The same things were measured in two ways. Each way mixes the same 10 hidden numbers, adds some noise and spreads widely along 6 directions of its own, which tell nothing about the thing.
(in the rows, 128 means zero)
Some things both ways: the first way, then the second way.
[143  80 125 100 106  96 124 152 151 131 153 146  89 141 134 192 114 159
  59  82]
[133 179 140  95 114 112 127 148 101 147 137 117 145 147 134 166 164 141
 174 132 140 129]

[127 148 110 155 148  84 180 105 127 150 143 167 131 147 144 223 158 145
  91 112]
[173 121 112  53 174 137  82  52 159 153 127 101 116 109 104 118  79 134
 120 129 134 159]

[148 143  92 111 115 116 120  77 102  91 148 164 148  93 122 186 151 139
 107 154]
[147 119 132 115 116 130 131 184 171 149 143 127 136 132 143 132 178 128
 132 123 115 105]

[114 136 112 157 126 104 155  99  85 150 155 146 136 160 138 116 157 118
 125 126]
[144 152 126 112 176 131 141 111 185 167 156  76  89  61 108 127 140 106
  93 165  85 141]

[137 153 142 135 135 150 125 148 123 100 104 112 132 100 124 130 122 126
 150 156]
[131 130 115 134 149 132 146 108  90 125 111 107 131 147 131 137 170 116
 135 118 178 122]

[198 128 100  76 158 121 154 194 138 121 193 185 131 147 144 252 132 139
  95 103]
[135 162 115 105 183 137 116 110  78 129 132  95 112 117 134 127 140 132
 141 127 143 170]

[116  77 131 114 137 150 139 186 123 133  90  77 113 106 142  34  90 109
 144  96]
[171 127 145 163 143 102 137  95 138 142 124  79 109 141 119 113 149 111
 158 131 134 114]

[144 111 140 127 132 108  92 104 122 156 148 105 150  96 134 114 128 129
 146 135]
[ 79 146  69 108 120  99 150 113 106 139 132 125 121 196  96 170 189 134
 120 133 152 141]

[ 81 136 129 160 159 114 157  73  83 114 103 141  98 152 161 109 125 124
 118 121]
[178 113 112 110 142 147 116 131 188 137 153  93 131 114  83 109 103 149
 154  97 139 118]

[109 138 140 163 139 134 141 133 136  95 131 140 122 149 142 146 102 136
 116 155]
[168 106 110 117 179 150 151 121 150 170 104 144 141 127  99  90 137 150
 109  97 178 152]

[113 146  87 122 125 125 142 144 153 164 159 147 194 116 110 135 183 129
 113 158]
[152 151 142 142 168 107 195 132 141 153 143  91 130  91 132  82 134 112
 128 166 139 151]

[118 125 116 137 139 145 161 129 135 124 122 130 121 148 121  75 136 124
 159 163]
[137 131 105 131 131 157 111 128 114 139 154  92 107 100 103 150 132 135
 120 106 128 142]

[142 134 126  99 145 118 118  88 112 151 139  97 126 129 131 120 107  91
 125 107]
[143 154 125 127 146 124 150 109 134 168 135 104 129 111  99 132 152 135
 138 135 163 130]

[152 110 102  53 149 126 115 157 127 156 155  83 155  99 111 110  95 101
 126 148]
[131  88 110 111 153 128 106  98 148 175 100 122 120 129  99 133 143 120
  93 106 134 144]

[101 104 148 113 127 151 116 135 124  95 106 137  72 162 144  42  98 123
 129 101]
[111 118 104 166 127 109 143 188  80 116 168  95 135 169 108 146 151 150
 163  94 170 134]

[150 187 123 138 133 152 149  87  98 116 101 128 139 105 105 127 151 101
 190 167]
[150 149 143 109 144 134 107 104  98 139 126  94 120 125 134 174 146 125
 152 119 150 122]

[106 170 149 154 107 134 151 117 133 145 103 175 106 150 123 162 184 136
 134 105]
[130 107 115 185 135 119 156 126  99 168 135  93 127 117  79 118 127 140
 123  91 178 145]

[ 52 124 124 120 121 121 139 124 137 142 106 146 118 134 143  82 144 131
  95 113]
[133 110  94 102 117 145  88 129 122 100 146  98 125 156 110 136 111 134
 144  94 119 146]

[114 164 119 102 120 118 127  79 129 135 133 140 139 116 134 153 134 106
 106 120]
[144 155 143  47 165 131 100  79 137 168 101 116 143 113 138 117 124 121
 135 146 142 164]

[144 132 124 101 147 125  92  78 104 120 139  75 158  89 128  66  78  92
 163 170]
[200 155 157  99 137 103 200 144 183 143 137 111 142 114 138 103 125 127
 155 153 121 104]

[ 83 137  94 193  81 138 154 134 130 127 126 204 161 158 116  76 211 147
 119 118]
[123  74  88 133 160 131 115 146 156 132 164  99 104 132 110 133 140 124
  87 115 126 141]

[113 174 134  94 126 130 102  72  92 148 143 109 140 133 135 104 117  67
 125 109]
[178  90 124 120 173 128  99 122 153 119 149 111  89 173 131 177 122 122
 109 113 105 152]

[117 164 153 157 132 137 135 125 129 117 100  85 118 117 125 126 136 132
 144 166]
[122 148 104 134 128 148 152  94  82 124 127  89 125 106 124 157 167 113
 124 125 183 104]

[171 135 149  95 140 141  99 115 120 110 145 114 112 118 138 138 108 111
 152 126]
[138 142 118 118 135 150 139 122 133 146 121 107 121 113 109 147 149 123
 118 108 128 140]

[151  83 131  96 125 139  94 180 153 144 174  77 140 130 133  66 110 116
 125 122]
[121 109 105 167 147 107 172 143 129 150 149 102 102 151 114 156 174 123
 103 121 142 124]

[141  97 122  86 150 116 115 160 122 182 145  78 138 122 125 106  99  98
 111  92]
[203 107 148  98 175 141 117  68 211 155 106  98 113 104  89 129  79 105
 115 130  88 145]

Other things, the second way, with their names:
q_715: [177 189 116 134 123 184 119 109 115  95 128 120  79 150 115 194 189 121
 140 113  90 123]
q_615: [167 103 140 113 141 132 119 142 155 129 149 105 121 131 144 149 123 115
 121 126 111 130]
q_48: [125 132 127 182 157 121 153 164  89 138 158  98 116 128 120 158 174 125
 129 126 157 136]
q_716: [119 119  97 123 159 120 138 102 106 156 119 112 127 121 118  84 142 123
 109 133 159 160]
q_93: [144  80 118 149 177  82 168 131 130 169 136 107 107 131 122 107 119 120
  88 132 131 157]
q_778: [162 164 158 130 158  73 169 114 127 149 157  98 117 144 150 125 137 115
 148 191 126 149]
q_404: [164  91 111 137 133 126 132 138 169 134 149 103  82 131 132 147 142 112
  88 117  79 115]
q_117: [180 115 160 150 161  87 166 129 162 171 142 102 124 127 128 109 127 121
 130 152 129 140]
q_797: [153  84 105 196 149 106 194 143 129 173 131 122 129 147  91  95 175 151
 118  94 214  97]
q_781: [155  98 111 112 184 115 133  94 138 121 119 118 134 193 100 147 115 126
 134 118 168 156]
q_894: [139 143 106 105 126 142 129 118 107 126 113 108 130 135 110 145 143 135
 144 101 144 121]
q_938: [175 142 137 127 144 170 109 106 122 112 124 100 109 114 140 120 130 106
 129 122 104 158]
q_113: [149 117 119 136 128 132 154 136 149 152 136 101 134 109 111 102 138 133
 127 110 151 120]
q_624: [153 179 145  57 138 104 151 124 145 153 121 106 146 125 129 142 117 138
 163 138 118 140]
q_144: [152  99 106 152 143 133 121 139 109 100 149 118  82 176 140 175 153 109
 100 122  87 149]
q_638: [142 115 108 177 106 107 161 148 118 138 155  90 111 132 106 113 151 129
 135 115 136 105]
q_372: [131 168 110 135 138 134 152  87 101 133 116  95 109 101 117  93 143 103
 119 150 107 164]
q_936: [129 163  96 108 121 145 116  80 130 136 119  91 117  94 102  74 133 112
 129 148 105 154]
q_42: [171 176 153 149 154  98 185 144 114 161 154 111 123 119 123 138 158 139
 156 157 156 121]
q_294: [135 116  88  70 161 150 110  84 138 166  97 126 124 133 104 139 151 147
 106  91 174 128]
q_660: [152 143 115  93 141 135 152 137 110 139 139 129 136 125 149 120 141 140
 127 127 152 138]
q_319: [111 155 109  99 182 157 145 114 140 157 115 124 145 119  78 148 148 130
 111 123 165 174]
q_218: [164  72 118 146 166  91 135  83 134 182 115  99 126 135  81 115 105 142
 122  96 182 124]
q_387: [168 124 130  74 172 144 138 143 164 126 144 113 122 102 156 134 126 117
 110 138 112 137]
q_483: [201 128 136 105 139 138 136 125 182 136 130 115 114 136 119 135 131 135
 138 115 108 115]
q_266: [141 150 123 122 140 141 132 121 116 139 133  99 123 124 113 159 150 130
 138 117 147 128]
q_661: [188 112 129  64 150 168  88  80 172 158  95 134 109 144 115 185 123 141
 105  76 118 134]
q_971: [191 138 122 112 105 160 123 130 172 120 142  87 108 101 111 122 114 136
 147  93  93 103]
q_828: [160  64 107 146 151 120 117 119 163 133 133 112 108 165 106 132 133 116
 105 112 121 129]
q_554: [197 110 153  90 140  98 128 116 164 141 130 104 144 166 112 157  88 141
 170 109 136 107]
q_999: [139 111 119 132 112 113 129 124 118 159 123 115 124 157 127 137 150 139
 129 101 145 131]
q_396: [124 106  75 159 101 189 113 150 100 115 144 121 113 121  93 161 170 132
 101  79 147 116]
q_949: [168 146 143 134 161 191 116 133 172 140 130  91 118 100 102 129 138 131
 133  88 120 155]
q_514: [134 134 116 120 160 140 166  94 136 166  93 114 142 100  92 122 140 118
 108 115 163 139]
q_525: [131  87  99 154 138 149 149 101 164 158 114 107 123 108  73 137 135 107
  80 106 140 129]
q_336: [158 134  95 119 143 162 155 116 134 142 117 121 149 119  81  98 140 155
 147  85 200 118]
q_482: [152 106 119 123 159 176  95 112 167 140 126  96 117  87  88 127 113 113
 103 106 110 154]
q_311: [158 135 115 185 152 103 167 121  94 165 138 105  90 127 108 108 151 138
 121 123 139 143]
q_151: [149 123 129 151 175 133 123 145 122 144 159 110 107 129 135 134 165 127
 123 133 146 146]
q_64: [121 142  93 108 127 148 104 107 126 119 151 102 111 149 109 167 160 130
 129 126 138 133]
q_678: [170 152 133  71 185 158 141  92 180 164 100  98 139  64 105  95 118 124
 128 128 143 135]
q_865: [159  97 126 114 151 114 127 113 151 175 141 121 118 129 110 145 115 140
 104 125 143 144]
q_667: [162 114 164 159 205 141 146 131 173 153 139 102 130  98 109 146 148  92
 106 158 134 151]
q_371: [135 160 145 135 128 125 141 112 116 150 135 100 139 111 110 143 136 115
 142 147 141 149]
q_870: [157  83 122 148 155 125 133 122 138 122 116 107 114 169 116 146 118 111
 111  99 110 158]
q_28: [158  84 115 164 151 133 137 132 155 137 145 109 110 137 108 122 135 117
 107 116 130 139]
q_880: [132 134 103 138 136 145 152 118 105 141 121 125 123 152 126 120 172 134
 118 108 171 149]
q_152: [163 122 117 107 157 124 130 137 139 121 171 102 110 146 139 145 131 133
 129 135 131 132]
q_585: [127 114  81 135 133 182  98 108 128 125 115 108 107 134  81 144 156 132
 112  74 142 138]
q_800: [139 136 113 121 132 150 129 126 130 144 137 118 124 118 111 135 151 132
 116 127 142 140]
q_753: [163 134 131 156 172 165 133 127 175 128 135 109  88 119 104 158 163  94
  91 141  74 158]
q_575: [135  92 122 191 133  97 139 138 131 153 155  93  97 139 101 145 155 110
 113 128 117 123]
q_872: [141 144 136 137 183 128 124  94  80 149 103 108 125 134 124 131 152 120
 137 128 166 170]
q_66: [159 136 141 142 127 111 163 159 103 153 145 115 134 134 128 151 152 143
 149 119 159 115]
q_683: [168 157 134 175 101 173 170 151 106 145 144 106 137  55  99 105 127 133
 131 110 142 131]
q_219: [109 119 112 144 155 149 172 140 145 154 125  96 163  87  74 123 147 119
 123 108 195 118]

Some of these things the first way, each followed by its name:
[151 120 147 172 117 170 155 161 154  57  88 182  83 131 148 144 141 158
 154 103]  q_938
[119 194 140 168 166 143 142  58  90  94  98 139 138 111 139 142 134 110
 175 174]  q_336
[102 126 132 134 115 126 158 161 132 171 138 125 133 147 132 107 120 111
 128 120]  q_311
[114 142 139 124 140 121 140  71  87 117  86 162 102 106 163 113 116 110
 147  81]  q_936
[129 131 175 170 114 140 114 116 112  81 106 116  77 154 158 104  83 117
 129  86]  q_797
[133 112 129 136 123 134 119 141 108 117 109 128 121 116 130  91 115 123
 133 100]  q_828
[103 143 113 100 100 136  84 136 125 158 136 137 147 151 101  85 161 100
  82  70]  q_219
[149 138 113  63 126 120  85  87 119 166 170 114 169 101 119  94 119  85
 145 131]  q_624
[104 104 109 100 133 116 145 177 140 154 140 144 115 157 127 157 139 138
  61  90]  q_482
[185  95 130  64 186 140  99 148  93 121 155  68 117 117 134 118  54  92
 144 134]  q_753
[227  64 125  66 168 148 106 181 154  69 143  88  78 126 126 132  45 132
 132 116]  q_396
[143 157 136 120 123 107 118  51 108 138 128 130 122 116 139 152 120  99
 130  92]  q_778
[159 135 151  60 166 114 113 116 104 130 130 105  99 104 155 159  65 101
 135 103]  q_372
[ 56 123 142 140 105 117 148 168 133 144 125 122  86 188 125 126 125 142
  60 121]  q_48
[121 173 147 112 126 114 117  95  93 131 122 137 119 113 135 179 128 118
 121 126]  q_894
[133 163 153 127 169 109 154 101  84 136 106  93  98 124 139 158  95 112
 155 153]  q_218
[108 117 112 102 104 137 117 142 153 154 139  93 146 134  96  57 110 104
 116 143]  q_66
[147 126 167 178 141 136 147 135  99 104 106 121  96 121 147 175 108 136
 157 132]  q_715
[ 94 135 136 155 167 171 164 130 130  91 118 129 114 140 160 105 155 130
 159 182]  q_949
[189  91 137 114 159 149 116 149 130  77 121 108  92 124 139 103  78 125
 154 114]  q_28
[114 152 105 152 116 138 141 139 143 149 154 127 193 118 120 111 170 118
 139 169]  q_294
[ 66 128 118 174 125  96 166 119 139 163 124 133 138 134 137 164 184 158
  77 138]  q_64
[203 150 160 117 160 152 132  83 123  54  93 143  50 130 128 174  79 127
 182 134]  q_683
[174 102 115  78 156  90 138 154 121 140 156 125 111 111 141 222 114 147
  88 105]  q_638
[190 151 151  76 113 112  65  62  84 133 135 137 104 114 138 159 103  83
 126  24]  q_554
[126 167 165 111 137 128 109  65  89 111 116 112  84 137 149 136 100  97
 136 114]  q_266
[ 49 164 107 159  91 145 129 114 104 162  95 136 151 161  82  60 167  95
  96 113]  q_667
[136 194 138 155 111 141 117 102 107 140 120 158 163 107 105 157 180 120
 167 149]  q_514
